The first 7 rows are patterns. Each new row is the sum of 2 different patterns, raised or lowered, with some noise. Before adding, each is slid sideways (what falls off one end comes back at the other) and multiplied by a number that may be negative. Names go in the order of the patterns.
Some rows, each with the names of its patterns after it:
1.19 -0.60 1.72 3.13 2.27 2.00 -0.47 2.07 -0.11 0.67 -0.06 0.56 0.66
 -0.02 -1.78 0.58 0.95 0.55 0.42 0.26 -0.44 -2.89 -0.20 -0.32 -0.41 0.43
 0.64 1.13 0.23 0.21 1.73 -0.17 -0.43 3.13 -1.62 -0.14 1.54 0.26 -0.30 : q_730
0.29 -0.10 -0.17 -0.77 -1.45 -0.76 -0.15 -0.45 1.49 -1.10 -1.51 1.65
 0.23 -2.03 -1.25 2.44 0.29 3.13 0.47 0.55 1.99 -3.13 1.97 -0.74 0.87
 0.27 -0.96 0.00 0.68 0.17 0.36 1.15 -0.14 -0.71 0.15 1.53 0.65 -1.49
 -0.42 : q_276
-0.41 -0.36 -2.35 0.61 0.45 0.60 -1.29 0.18 -0.46 -0.24 -0.35 -0.71 2.14
 0.16 -3.10 1.04 0.55 -0.21 1.11 0.32 1.52 -0.99 -1.23 0.24 3.06 -1.35
 -0.39 -0.39 -0.32 -1.09 0.11 2.74 -0.72 3.13 -0.47 -0.05 -0.57 -0.87
 -1.87 : q_217
0.39 1.07 -2.01 -0.85 -0.52 0.60 -0.16 0.26 1.70 -2.21 0.66 -0.44 -0.43
 -1.47 0.63 0.14 1.85 0.75 -0.81 -2.71 -0.16 0.11 -0.54 -2.07 -0.93
 -0.54 0.08 -0.51 0.95 1.94 0.65 -3.13 0.86 -0.83 -0.18 1.10 -1.70 -0.35
 -0.11 : q_698
-0.31 -2.10 0.16 -0.15 -2.07 -0.64 -1.28 0.30 0.50 -0.97 0.56 0.30 -0.08
 -0.61 -1.05 2.25 -0.09 0.01 -0.80 -3.13 0.86 -1.14 0.72 0.11 -1.13 1.14
 0.21 -0.11 -0.75 -0.75 0.66 0.30 -1.86 0.89 -1.71 0.36 0.43 1.10 -1.55 : q_586
-0.22 0.23 -0.72 -3.13 0.05 -0.91 0.10 -0.96 0.55 1.05 3.13 -0.44 3.13
 -1.62 0.88 -0.19 -0.20 -1.05 -0.72 1.40 0.09 -1.14 -0.36 0.26 0.58
 -1.42 0.33 0.37 0.15 2.30 1.36 -1.16 1.97 0.37 -3.13 0.24 0.38 -0.47
 -2.19 : q_808
2.97 -0.39 3.13 1.03 -0.98 -0.11 -1.00 3.13 -0.18 0.16 1.26 -3.13 -1.17
 -1.40 0.45 -0.80 -3.13 0.08 0.08 -1.31 -3.13 -0.63 -0.76 1.38 0.28
 -0.23 -0.09 1.73 -1.07 0.65 -0.81 -0.96 1.61 0.13 2.38 -0.36 -0.87 0.25
 -1.47 : q_146

New rows, each followed by the names of its patterns:
3.24 0.13 -0.77 0.07 -0.03 1.13 1.03 -2.19 -0.45 -0.04 -1.61 -3.46 2.02
 -4.25 -0.37 -1.08 -3.62 3.50 -2.10 0.03 -1.86 -2.01 1.95 -0.03 -0.77
 -1.34 -0.89 -1.96 -2.34 1.90 -1.47 -1.63 -0.97 1.95 -1.18 -1.13 -2.64
 -1.38 0.69 : q_276 q_698
-1.21 -3.54 -1.87 -1.77 -2.31 -1.20 -2.39 -2.35 -2.22 -2.82 -0.29 -1.71
 -1.04 -0.91 -1.78 1.20 -2.16 -1.99 -1.44 -0.42 -2.35 -1.71 -2.91 -3.03
 -1.47 -1.61 -2.69 -1.84 -2.17 -1.62 -1.40 -2.92 -2.19 -2.32 -1.70 -2.67
 -1.56 -0.91 -3.62 : q_217 q_146
0.08 1.40 -1.31 0.08 1.45 0.10 -1.83 -2.85 1.33 1.33 1.47 0.31 3.32 1.86
 -3.03 2.29 1.15 1.18 0.17 -0.05 2.71 0.68 1.02 0.55 1.94 -0.46 -1.31
 -2.26 1.84 -1.77 0.09 -0.96 0.66 0.33 0.82 0.02 -2.35 -0.61 0.90 : q_276 q_808
1.44 -0.01 3.99 2.13 -0.19 1.12 3.10 1.16 0.97 1.26 -2.58 0.21 0.49 3.60
 -1.38 1.97 -0.59 2.39 1.33 -0.43 1.43 2.79 1.77 1.63 0.64 2.21 2.06
 2.48 4.43 1.34 4.54 2.48 1.68 0.79 -1.91 2.69 0.92 1.14 2.49 : q_730 q_586
-2.89 1.05 -0.15 0.86 -1.03 -1.97 -0.14 -1.33 1.12 -2.57 0.14 -0.09 2.40
 -0.23 -0.14 -1.56 0.69 0.16 3.01 -0.30 -0.55 1.72 1.97 2.64 0.36 -0.46
 0.74 -1.77 0.49 -0.71 5.07 0.07 0.17 0.28 -1.49 3.66 0.33 0.30 0.67 : q_698 q_146
-0.27 2.68 0.38 0.35 1.11 -0.36 1.26 -1.64 1.86 -1.24 1.84 0.71 3.02
 -0.50 0.28 0.02 -0.01 1.81 2.40 0.04 0.74 0.17 1.76 1.08 1.17 0.92
 -1.09 -0.75 -1.60 0.17 5.46 -1.23 1.80 -0.30 -0.90 2.64 -0.43 0.11
 -0.14 : q_698 q_586
0.50 0.81 -0.25 0.77 1.63 0.67 0.33 0.80 2.37 0.89 1.83 0.53 0.82 0.08
 -0.34 -0.26 1.75 0.14 0.21 0.82 0.44 1.49 0.30 0.59 0.37 0.04 1.37 0.69
 1.52 0.48 -0.16 0.93 0.12 1.52 0.59 0.93 1.44 0.83 0.13 : q_217 q_698
0.01 -0.06 -0.11 -0.73 0.33 -1.08 -0.11 -0.18 0.45 0.54 1.30 -0.79 1.32
 -0.68 0.32 0.72 -0.53 -1.17 0.49 0.96 -0.76 -1.06 1.04 0.39 1.94 -0.46
 0.65 1.10 -1.20 2.05 0.38 -0.21 1.23 -0.18 -1.46 0.51 0.41 0.05 -0.41 : q_276 q_808
0.91 0.44 -3.28 -0.38 -0.68 -0.94 -2.01 -1.75 0.08 -2.15 -3.39 -1.36
 -3.06 -2.44 -0.35 -3.21 -2.47 -1.13 -2.17 -2.25 -1.57 0.59 -1.02 -1.05
 -0.86 1.28 -0.37 -0.98 -2.16 1.70 -3.57 -2.74 -3.25 -1.12 -4.60 0.65
 -2.96 -0.23 0.86 : q_730 q_808
0.95 -2.75 -0.37 -0.07 0.62 -1.36 -2.35 1.81 0.81 -0.76 -1.79 0.12 0.51
 2.60 1.08 0.30 0.78 0.41 0.56 2.02 -1.50 -0.45 3.30 1.48 0.08 -0.15
 -2.77 0.16 -1.09 0.91 2.76 1.02 1.72 -0.98 0.03 0.51 2.50 -0.21 0.34 : q_276 q_146
4.93 1.27 0.15 0.92 1.07 1.07 1.73 2.99 1.26 5.01 0.80 0.35 1.12 0.74
 0.82 1.66 1.61 -0.26 3.25 1.81 2.79 0.36 1.66 2.26 1.79 2.75 0.93 3.44
 2.17 -1.53 4.36 2.34 3.18 3.45 1.77 3.32 0.51 2.33 1.99 : q_217 q_146
0.40 -0.28 -1.14 1.32 0.84 -0.82 -0.03 -1.21 0.61 1.45 -0.09 2.77 0.45
 -0.28 1.89 0.35 1.23 0.00 3.09 0.65 1.02 2.22 0.53 3.38 -1.44 1.77 1.47
 1.95 1.38 -0.23 0.44 2.18 1.52 -0.21 2.77 -0.59 0.78 1.60 3.29 : q_276 q_586
-1.64 -0.36 -2.14 -0.78 1.13 0.13 -1.86 -0.36 -3.73 -1.12 -1.38 -2.16
 -1.57 -3.14 -0.44 -0.19 -2.01 -1.61 -0.66 -1.20 -0.51 -1.37 1.11 -0.64
 0.17 -1.83 -3.02 -0.32 -1.98 0.74 -0.48 -0.57 0.08 -0.84 -0.66 -2.03
 0.09 -0.27 0.93 : q_586 q_146
3.21 5.65 1.70 1.55 3.92 4.42 2.32 2.72 1.31 2.62 0.54 2.18 0.50 3.56
 3.84 2.06 3.69 0.05 1.89 0.92 1.58 2.61 1.93 3.80 0.12 1.86 -0.75 2.51
 2.23 3.33 2.53 -0.92 1.40 3.10 1.18 6.21 2.93 3.29 3.29 : q_586 q_146
0.09 2.29 -0.01 0.46 0.97 -0.11 -1.68 -0.55 -0.52 -0.25 -0.94 -0.54 0.20
 -2.38 1.36 0.45 -1.89 -0.48 0.00 -0.69 0.47 -1.25 -1.72 -2.51 -1.34
 0.23 -1.69 -0.32 -0.21 0.13 0.30 -0.12 -0.36 0.45 -0.49 -0.62 -0.57
 -1.05 -0.63 : q_730 q_698
2.34 0.20 1.63 1.58 2.01 3.32 -0.64 2.05 0.63 1.07 2.32 0.75 1.66 1.52
 2.05 2.70 0.75 1.01 4.04 0.07 2.45 1.81 1.17 0.41 2.95 1.22 3.58 2.71
 2.63 3.66 1.58 3.19 1.10 1.21 1.90 1.26 1.49 1.43 0.90 : q_730 q_586
-2.56 -1.41 -0.27 0.71 -3.75 -2.76 0.66 -1.66 0.51 -1.27 -1.17 -0.92
 -4.19 0.79 -1.83 -1.34 -1.03 -2.71 -1.58 -1.02 -1.67 0.24 -0.15 -3.41
 -1.56 -1.00 -0.07 -0.09 -2.84 -0.92 -1.80 -2.36 -1.44 -0.38 -3.75 -2.50
 -1.77 -2.05 -0.64 : q_276 q_217
0.51 -1.19 -0.76 -2.24 0.45 -1.19 -2.61 -1.50 -1.15 -0.61 -0.20 -1.37
 -0.17 -0.19 -1.60 -1.18 -0.36 0.68 -1.09 -0.63 -1.81 -3.46 -0.58 -1.25
 0.42 -0.74 -2.83 0.78 -0.33 -0.56 -1.16 -0.85 -0.17 -1.58 -1.87 -1.30
 -1.99 -0.40 -0.21 : q_217 q_586
1.33 -1.52 -0.47 0.60 2.26 -1.74 -0.06 -0.08 0.61 -0.30 0.46 2.53 0.41
 2.55 0.30 0.10 -0.33 0.33 -0.96 0.79 0.17 -1.71 1.10 0.27 1.81 -0.57
 1.60 0.43 -0.06 0.07 -0.54 3.35 0.61 -1.92 1.57 -0.30 -0.13 0.80 0.86 : q_217 q_146
0.70 1.88 2.54 0.61 1.88 1.28 2.15 3.41 -0.32 -0.42 1.61 0.83 0.32 0.34
 0.53 1.42 3.56 3.02 1.08 0.01 0.61 0.66 1.52 0.16 1.90 -0.90 0.74 -2.99
 0.36 2.06 0.90 1.51 -1.21 0.22 -1.93 -0.49 2.27 0.89 1.71 : q_730 q_146
0.76 0.64 0.79 1.04 0.98 -0.95 0.38 0.98 1.54 1.04 -0.27 -0.05 -1.16
 0.07 0.08 -0.38 -0.22 0.24 0.92 0.11 1.33 0.76 -0.69 1.07 2.39 -1.70
 -0.39 2.78 0.67 2.03 1.26 0.46 2.57 0.32 2.95 1.09 0.66 1.59 -0.34 : q_730 q_276
2.28 0.92 2.12 3.09 1.21 1.71 1.51 3.18 2.89 1.24 2.17 0.02 0.89 3.13
 0.04 1.41 4.02 2.03 1.87 1.88 3.23 2.73 1.35 3.11 3.78 1.65 2.25 2.39
 2.63 2.28 1.16 -0.29 2.86 0.08 3.53 1.20 1.80 2.37 2.37 : q_586 q_808
-1.60 -1.81 -1.99 -0.50 -1.91 -2.12 -1.74 -1.69 -1.86 -0.48 -1.53 -1.43
 -1.27 -3.37 -1.15 -1.64 -2.82 -1.73 -0.49 -0.58 -4.46 -1.88 -4.84 -2.44
 -1.99 -3.15 0.57 -4.18 -1.27 -2.58 -2.53 -0.20 -1.51 -1.76 -2.08 -1.87
 -1.59 -1.76 -1.35 : q_276 q_146
0.01 1.10 0.45 2.75 1.51 2.14 0.26 1.14 0.60 3.90 -0.53 0.24 1.68 0.81
 1.67 0.99 2.66 0.64 2.65 2.52 0.72 2.51 0.98 -1.00 0.72 0.21 1.04 1.38
 1.32 2.27 -1.83 0.41 -0.17 1.12 0.28 -1.32 2.70 1.23 -2.10 : q_217 q_146
-1.03 -2.17 0.42 -2.65 1.31 -0.80 -0.21 1.44 -1.68 -0.63 -2.92 -0.43
 0.95 -0.40 0.03 -2.51 -0.97 -3.15 -0.99 1.40 -1.24 0.27 -4.67 -0.20
 -0.54 -2.77 2.19 -0.05 1.29 -0.43 -0.19 3.04 -0.25 -0.34 0.59 1.97 1.69
 0.36 -1.52 : q_586 q_146
-1.44 -1.32 -0.04 -1.12 -3.39 -0.38 -0.22 -1.15 -2.65 -0.87 -1.31 -0.60
 -0.37 -0.74 -0.70 0.96 -1.09 0.35 -1.07 -1.18 1.21 -0.50 0.96 0.28
 -1.75 -0.33 -1.18 1.62 -0.89 2.11 -0.10 -0.62 0.46 -0.45 2.52 -0.87
 0.23 0.30 -2.57 : q_730 q_146
0.16 -0.96 -1.62 0.37 -1.14 -0.43 1.77 -1.79 -0.74 1.08 -0.87 -0.68
 -0.10 -1.48 1.22 1.69 1.74 0.65 -1.36 0.97 -1.22 0.92 -0.84 0.89 0.18
 -0.97 -1.90 -0.54 1.17 -0.24 -0.44 -0.08 -2.18 -3.04 -1.17 -0.67 -1.19
 -1.53 -0.10 : q_730 q_146
0.59 1.93 0.51 -1.91 0.51 2.55 0.80 -0.73 0.93 0.94 2.59 2.54 1.63 1.24
 2.32 -0.83 2.43 2.27 -0.97 1.62 3.14 3.40 -1.44 0.38 -1.91 -0.18 1.94
 -0.90 5.61 -0.33 1.24 0.17 0.35 3.51 0.96 0.42 1.51 -0.87 -0.65 : q_276 q_146
-0.87 -0.17 1.70 1.70 -0.39 -1.34 -0.60 -0.41 -0.82 -1.29 1.79 -0.97
 1.84 0.01 -1.22 -0.76 -2.12 -1.01 0.01 -0.59 -0.66 -1.83 0.15 -1.86
 -1.56 0.34 -0.50 0.17 -2.26 -0.56 0.69 -0.98 -0.03 0.90 0.88 -0.73 0.77
 1.79 0.36 : q_217 q_146
0.04 -1.11 1.27 0.64 1.09 -0.37 -0.70 -0.56 -1.46 1.57 -0.74 -0.10 -0.53
 0.73 -0.67 -0.40 -1.14 -1.17 -0.16 2.98 0.04 -1.15 -0.30 2.62 0.88 1.75
 0.03 0.45 -0.07 -3.21 0.20 2.11 -0.48 0.64 -0.47 -1.06 1.71 0.23 0.22 : q_276 q_698
-1.53 0.71 -0.80 -0.28 0.77 -1.31 -0.44 -0.07 0.37 0.68 -1.26 -0.55 0.67
 -0.35 0.59 -0.38 0.24 -1.41 0.90 -0.16 0.90 -0.69 0.22 1.09 0.82 0.76
 -0.63 -1.27 0.43 -0.41 -0.46 -0.88 -0.17 0.16 -1.34 -0.29 0.19 0.97
 1.67 : q_698 q_586
-0.24 0.46 0.19 -0.33 2.02 1.13 0.21 -2.86 1.33 -0.78 0.07 0.92 -1.24
 -0.08 -1.40 0.12 2.44 -2.23 -0.94 -0.29 -0.24 -0.39 -0.71 1.79 -1.12
 0.24 -2.10 0.42 -1.01 0.60 0.23 1.97 0.45 -2.16 -1.85 -1.89 0.31 -0.47
 -1.26 : q_217 q_698
-3.25 -2.99 -1.68 -2.08 -2.30 0.31 -0.91 -1.61 -0.38 -2.13 -2.27 -2.25
 -3.19 -1.35 -3.79 -1.48 -1.38 -5.21 -0.53 -1.56 -3.18 -2.05 -1.21 -3.08
 -1.56 -3.48 -4.14 -3.84 -4.32 -1.68 -3.64 -1.91 -2.60 -2.19 -2.86 -2.79
 -1.94 -0.46 -1.88 : q_730 q_276
-0.25 -0.92 -4.12 2.56 -2.15 0.26 -0.58 0.15 1.62 0.07 -0.62 0.98 -0.48
 -1.57 2.36 -0.74 -0.30 -0.36 -0.48 1.05 1.09 -0.81 1.26 2.40 2.31 2.71
 0.21 1.54 0.20 -0.92 0.76 1.59 -1.16 -0.30 0.31 1.40 -1.67 0.12 -2.65 : q_730 q_276
-1.76 -4.11 -0.71 -1.76 -1.74 -2.40 -1.44 -0.50 -2.31 -1.95 -1.04 -1.36
 -1.44 -1.25 -0.39 -1.74 -1.65 -2.54 -2.41 -1.68 -1.97 -2.95 -0.88 0.81
 -3.15 -2.15 -3.14 -0.71 -1.87 -2.98 0.53 -1.00 -1.30 -1.68 -1.84 -0.64
 -1.93 -2.76 -3.52 : q_276 q_808
1.14 -0.99 -0.46 0.63 2.65 0.96 1.11 -0.44 0.19 0.59 -0.10 -0.46 1.65
 -1.28 -0.64 0.55 0.46 -0.18 0.17 0.75 1.64 1.07 -0.33 -1.90 1.86 0.85
 -2.01 -0.26 0.20 0.09 1.33 0.32 2.39 1.45 0.22 -1.72 3.34 -1.05 0.14 : q_217 q_698
-0.77 -1.51 -1.12 -2.78 -2.69 -3.98 -1.17 -4.04 0.11 -1.18 -1.13 -2.80
 -0.32 -1.34 -2.60 -1.03 -1.51 -1.31 -1.75 -1.65 0.04 -2.61 -2.14 -1.83
 -2.77 -2.48 -0.59 -2.15 -2.74 1.11 -1.86 -1.83 -1.80 0.20 -1.30 -0.76
 -0.60 0.36 -2.79 : q_698 q_808
1.69 0.20 1.02 1.24 1.47 0.01 0.41 0.62 0.75 1.10 2.17 1.01 1.12 1.69
 2.08 1.33 1.35 0.21 1.44 0.99 -0.63 0.48 3.01 0.91 0.48 0.81 -0.82 1.46
 0.75 0.12 1.82 -0.36 2.02 1.00 1.02 0.96 0.92 0.51 -0.05 : q_276 q_698
0.40 -1.31 1.07 -4.17 0.48 -0.86 -2.48 -2.22 -0.64 0.05 1.85 -0.41 -0.70
 -2.72 -0.50 -0.85 -1.60 -0.55 -1.27 -0.89 -0.85 -3.29 1.15 0.62 0.91
 -3.28 -0.44 -0.32 -0.27 0.71 -2.67 -1.25 0.03 0.30 -0.98 -1.56 -2.50
 -0.44 0.64 : q_698 q_586
1.28 -1.47 0.32 3.54 1.46 -0.06 1.29 3.35 1.74 1.22 -1.09 -0.38 0.42
 -0.48 -2.77 0.70 1.04 0.29 1.39 -1.44 -0.70 -1.34 0.47 0.88 -0.44 0.86
 -1.89 0.91 -2.83 -1.41 0.97 -0.03 0.06 -1.91 -0.32 0.02 -0.90 3.70 0.77 : q_698 q_146
-2.08 -2.29 -0.05 -1.34 -1.14 -1.90 -2.39 -0.36 -0.71 0.92 -1.84 -2.51
 -1.66 -2.26 1.73 -1.75 1.45 -0.33 -2.59 -2.24 -1.60 1.28 -1.52 -1.09
 0.30 -4.94 -2.74 -3.66 -1.34 -2.09 -3.55 -1.42 -1.48 -2.56 -3.72 -1.68
 -2.05 -0.33 -1.02 : q_698 q_146
0.51 1.17 0.58 0.01 -0.34 -1.50 -0.73 0.07 -0.73 -0.13 1.36 1.04 1.52
 -0.01 1.00 0.02 -1.11 4.32 -1.48 1.64 1.90 -0.20 -0.28 0.47 1.31 1.37
 2.79 2.81 -0.04 -1.00 1.07 0.15 0.07 -1.71 0.56 0.67 -0.67 -3.21 0.14 : q_730 q_146
0.48 -2.98 -1.64 -0.79 -2.81 -1.56 -1.14 -2.11 -2.14 -1.61 -2.79 -1.03
 0.05 -0.91 -1.74 -2.36 -0.14 -1.73 -1.65 -1.88 -1.48 -1.21 -1.10 -2.25
 -1.49 -1.27 -2.39 -1.18 -0.98 -2.93 -3.36 -0.98 -1.45 -3.35 -1.81 -3.23
 -1.52 -2.10 -2.72 : q_730 q_276
-0.06 -0.36 0.16 -0.63 -0.72 -3.14 -0.31 -0.85 -0.09 -1.24 -0.29 -0.87
 0.03 -0.75 -0.86 0.02 0.02 -1.70 -0.04 -0.72 0.53 -0.57 -0.26 -0.73
 -2.82 -0.97 -1.12 -1.34 -0.76 1.45 -0.34 0.04 -0.03 0.91 0.62 -0.96
 -0.31 0.97 0.06 : q_217 q_808
0.22 -4.07 -4.11 -3.01 -2.88 -1.14 -3.97 -0.83 -2.92 -2.88 -2.33 -2.52
 2.58 -1.88 -2.05 -0.30 -3.93 -2.27 -1.89 -0.81 -2.65 -1.91 -0.44 -4.02
 -5.12 -4.22 -2.14 -2.28 -5.12 -1.71 -0.29 -5.39 -4.45 -3.14 -3.29 -2.19
 -1.19 -2.13 -0.41 : q_698 q_146
0.56 1.09 1.03 0.46 0.31 1.99 1.34 -1.99 2.19 1.35 1.74 0.71 0.69 0.87
 1.11 1.25 1.37 2.20 1.02 -1.42 2.47 1.70 1.39 3.07 0.54 2.80 0.39 0.21
 0.81 4.11 0.33 1.87 1.49 0.70 -0.74 1.42 3.50 0.55 2.86 : q_217 q_698
0.00 0.46 -0.72 1.04 -0.11 1.68 0.65 -0.58 3.94 0.66 -1.66 -0.21 2.31
 2.96 3.52 3.14 1.95 2.18 -2.46 2.10 1.97 1.44 1.06 0.60 -1.01 0.69 0.16
 1.30 1.32 -1.20 0.15 0.99 1.42 -0.49 -1.12 -0.10 2.04 0.84 0.50 : q_276 q_146
-0.40 -1.58 -1.34 1.72 -1.29 2.16 -0.97 -0.55 0.24 -3.59 0.66 -1.85
 -1.42 -0.79 -1.67 -1.03 -0.66 -1.01 -1.17 -1.71 -1.57 -2.14 -1.43 0.34
 -0.43 -1.96 -1.49 -0.93 -0.69 -1.52 -2.25 -0.95 -2.70 -1.52 -0.98 0.15
 -2.32 -1.93 -0.26 : q_730 q_276
-0.82 -4.65 -0.54 -0.75 -3.32 -2.31 -0.32 -0.53 -2.53 -2.43 -5.42 -2.51
 -2.66 -3.91 1.66 -1.38 -0.88 -2.24 -1.50 -1.11 -2.13 -3.26 -2.12 -2.09
 -4.15 -1.38 -0.63 -4.32 -1.82 -2.20 -1.49 -1.55 -1.80 -2.50 -1.00 -2.26
 -2.67 -2.82 -3.00 : q_730 q_276
-0.40 -1.94 -0.63 -1.23 -1.00 0.05 -0.50 1.64 -1.78 -2.11 1.05 1.17
 -2.66 -1.52 1.45 -0.31 1.82 0.17 1.36 1.01 -1.42 1.24 -0.84 0.14 -0.61
 -1.86 -0.48 0.02 -1.31 0.27 0.87 -0.06 -1.42 -0.15 0.70 0.17 -1.71
 -0.97 0.81 : q_276 q_217
2.44 2.09 0.14 1.23 3.90 1.36 2.59 1.89 1.49 2.30 0.00 2.95 1.95 1.93
 0.47 2.07 1.93 2.20 1.92 2.35 1.96 0.57 1.80 0.49 2.48 1.99 1.49 2.10
 2.64 1.76 1.81 2.57 0.94 1.23 1.42 2.15 2.24 1.70 1.38 : q_276 q_217
-4.23 -0.79 -1.31 -0.94 -0.77 -0.14 -2.61 -1.49 0.23 -2.44 -1.80 -1.94
 0.11 -1.69 -1.02 -0.71 -1.47 -1.05 -2.08 -2.54 1.24 -1.92 -2.00 -1.59
 -2.20 -2.10 -2.21 0.71 0.50 -0.99 -4.68 0.51 -1.27 -1.01 -1.39 -0.35
 -1.40 -4.11 -1.72 : q_730 q_217
-1.46 -1.00 1.00 -0.52 -0.60 -1.20 -0.71 -1.95 -3.72 -1.87 2.66 -2.36
 -0.59 -1.08 -2.59 0.11 -1.44 -0.80 -1.13 -2.26 -0.47 -0.02 -0.58 -1.70
 -0.97 -1.00 -2.69 -0.28 -1.50 -1.92 -0.71 0.07 -1.42 -1.05 -2.16 -1.76
 -0.32 2.00 -1.30 : q_217 q_698
2.92 -0.31 0.88 -0.02 1.19 -0.91 -0.81 3.54 -1.18 -0.97 0.91 0.43 0.28
 -0.11 -0.21 1.57 2.39 3.54 2.58 -1.16 3.19 0.13 -1.92 0.15 0.77 0.13
 -1.66 -1.56 0.72 0.34 -1.96 0.44 -0.49 -0.26 -2.89 0.19 0.61 2.10 0.12 : q_730 q_808
1.11 1.30 0.42 1.51 3.35 1.35 0.04 1.85 0.17 2.24 1.18 2.54 1.56 -0.41
 2.51 0.09 1.72 1.21 1.38 2.28 2.74 0.78 2.22 1.86 1.44 1.53 1.81 1.46
 1.30 0.65 1.75 1.65 0.85 0.17 0.86 3.20 1.27 0.89 2.08 : q_217 q_586
-2.80 -1.31 0.08 0.12 -1.99 -2.41 -1.23 1.38 -0.32 0.39 1.53 0.60 -1.98
 1.94 -0.02 -0.17 1.24 -3.10 0.61 1.23 -1.41 0.60 0.11 0.45 -2.95 0.06
 -3.37 -0.42 0.69 -3.95 3.48 -2.43 0.29 -2.23 0.18 0.88 1.38 -0.13 -0.85 : q_276 q_698
